There are 3 ways to turn a row about zero (a turn may also mirror it). The second row of each pair is the first, turned, with some noise. The first 30 pairs use one turn. New pairs use 3 turns, one after the other, and a turn may come again.
(in the rows, 128 means zero)
Known pairs, each followed by its turns in order:
[108 157 174 159 123 134  86  99 153]
[137 156 180 133 130 124 151 175  94]
k671

[135  86 161 131 105  83 145 145 161]
[137 157 101 140  85  83 123 105  95]
k179

[140 130  93 108  78 104 143  88 130]
[150 125  84 161  82 112 106 144 121]
k671

[175 101 107 141  87  83  79 136 179]
[109 110 158 189  66  96 131  99  98]
k671

[138 139  97 160 146 114 106  99  93]
[130 134 141  80 161 133  93 133 113]
k981

[172 123 143 129  87 122 144 149 139]
[103 124 110 145  84  97 150 136 128]
k179

[ 87 166 116 122  79  91  90 139 121]
[ 91 161  79  88  95  99 120 150 131]
k981

[166 162 105 151 148 179 160 107 126]
[ 87 122  78 141 165 133 156 164 134]
k671

[166  96 129 177 144 109  96 105 166]
[124  78 116 136 197 119 115 148 120]
k981

[ 94 142 129 151 177 153 168 170  99]
[125 145 189  75 130 119  90 151 147]
k179

[109  99 144  87 153 119  90  93 120]
[143 138  76 122 167 151  97  96 135]
k179

[172  94 167 179 121 165 156 130 103]
[ 57 114 138  85 114  83 148 104 127]
k179

[147 169  97 127 107 170 173  83  78]
[156 207 184 120 140 114 109 104 119]
k981

[102 164 118 180 117 111 145 145 122]
[130 138 123 115 161  65 117 138 108]
k671

[130  76 108 128 144 179 116 118 180]
[122  64 120 136 148 105  82 111  94]
k179

[166 162 105 138 166 139  78 131 141]
[185 111 110 108 148 117 107 164  96]
k981

[ 78 159 131 108 139 103  97 140 102]
[164 133 168 103 135 109 101 149 166]
k671

[121 143 150 143 145 129  95 165 121]
[113 143 176 116 151 116 131 122 142]
k671

[122 155 173 144 128 140 160  85 140]
[104 136 120  84 120 161 149 133  81]
k179

[ 83 169 159 156 159  86 164  89 129]
[131 113 128  91 124 109  92  79 202]
k981

[ 77 108 129 137 158 113  98 104 164]
[108  87  92 136 122 146  74 128 147]
k981

[179 179 126 126 126 118 103 118 142]
[120 105 123 149  89 177 160 123 146]
k179

[169  89 121 109 141 135 123  99  90]
[ 73 132 107 147 156 128 114  98 154]
k179

[100 175 141 163 143 160  85 131  80]
[138 118 161  80  87  91  84 148 106]
k981

[143 123 154  77 161 141 138 130  94]
[158 131 165 128 101 172 149 145 146]
k981

[ 96 116 159 159 116  93 142 120 116]
[ 81 108 137 107 128 113 125 105 161]
k981

[180 180 159 164 120 120 101 107 131]
[ 68 162 146 150 117 109 133 178 110]
k671

[100 137 162 128  85 114 179 117 175]
[159 132 115 136 139 141  89 137  51]
k671

[ 96 133  91 153  91 151 113  83 158]
[151  91 134 145 170 134 164 138  77]
k179

[107 172 121 100 163 165  85 144  85]
[134 141 156 123 163 135 132 156 209]
k671

New pairs, each followed by its turns in order:
[159 138 137  79 143 101 175  91 119]
[157 150  92 157 140 136 186 127 166]
k179 k981 k179

[108  97  77 168 113 136  97 121 108]
[124 168 146 127 114 113  75 163 160]
k179 k179 k981

[162 138  86 163 130 168 152 123 116]
[157 105 122 161 108 140 170 161 152]
k981 k981 k981

[ 93 162 157 153 141 138 174  93 137]
[156 119  65 146  85 136 136 128 104]
k179 k179 k981

[ 89 118 131 145  86 102 169 116 146]
[181 122 122 154 118 125 147 153  87]
k671 k671 k179

[113 149 111  94  93  90 172  76 113]
[108 107 125 129 117 102 154  98  49]
k671 k179 k671

[144 145 132 139 143 156 117 103 146]
[157 150 145 154 144 125 125 119 119]
k179 k671 k981

[164 174 159 137 112 170 141 155 125]
[156 155 102 150 150  97  92 166 104]
k981 k179 k671

[167 106 111 133 107 101 171 110 163]
[118 121 125 137 103 194 155 102 114]
k981 k671 k981

[159 125 119 119 133 123 170  82 117]
[ 95 115 144 118 138 178 105 122 149]
k179 k179 k671

[137 145 153 163 113 140 105 133  84]
[137 164  85 140 165 128 141 138 140]
k671 k981 k981

[173 178  83 142 145  78  90 134  92]
[ 97 119 173  91 166 128 156 197 164]
k671 k671 k981

[164 180 180 140 152 143 153 176 130]
[ 85 110 157 124 138 208  99 115 115]
k671 k671 k671

[144 164 128 127 118 130  86  87 174]
[ 96 143 138 171 156 119  86 140 163]
k981 k981 k179

[160 179 158 132 113 176 158 122 125]
[134 164 116 156  64 139 124 123 163]
k671 k981 k671

[161 178 132 157  92  76 169 166  85]
[113 164 123 134  93  82 153 207 171]
k179 k179 k179

[101 134 121 118 138 121  88  92 106]
[101 107 146 150 100 137  97 153 122]
k179 k179 k981

[ 85 166  95 179 166 137 115 143 161]
[111  85 105 107 140  99 185 163  94]
k981 k179 k671

[106 131 112 178 130 179 176  93 150]
[135 174 109 119  86  95 143 192 140]
k981 k671 k179

[113 128 121 165 148  79 137  89 144]
[144 128  74  95 141  91 126 109 124]
k671 k179 k981

[180 148 129  81  91 168 171 149 175]
[141  77 161 159 146 187 134 142 193]
k671 k179 k981

[170 117 139 136 180 143 129  77 155]
[181 146 103  87 157 162 122 126 100]
k981 k671 k671

[174 156 138 110 140 145 170 152 130]
[187 164 115 124 154 114 116 140 119]
k981 k179 k671

[100 141 151 160 138 123 125 118 139]
[112 114 131 108  87 134 134 145 123]
k179 k981 k179

[100 143  80 142 139 152 154 113 177]
[140 122 113 136 140  95  77  90  86]
k981 k671 k671

[128 130 180 122 115 134  81  79 175]
[130 164  91 166 175 130 115  87  86]
k179 k671 k981

[177 102 132  92  84 165 130 150 179]
[139 116 112  53 117 194 112 128 125]
k671 k179 k671

[159 109 163  95  84 160 160 143 176]
[119 182 193 104  92 143 115 130 153]
k671 k981 k671

[118 117 144 143 117  82 167 155  84]
[169 121 134 149 152 108 105 101  75]
k671 k179 k981

[ 99  77 151 134 163  86 166 160 156]
[152  91 153  73 168 138 154  80 116]
k981 k981 k179

[134 135  84 140  98 115 140 175 142]
[142 117 157  68 107 150 116 140 129]
k981 k179 k179

[136 140  92  90 114 138 130 164 117]
[108 148  93 149 112 107 158 106 124]
k179 k179 k179

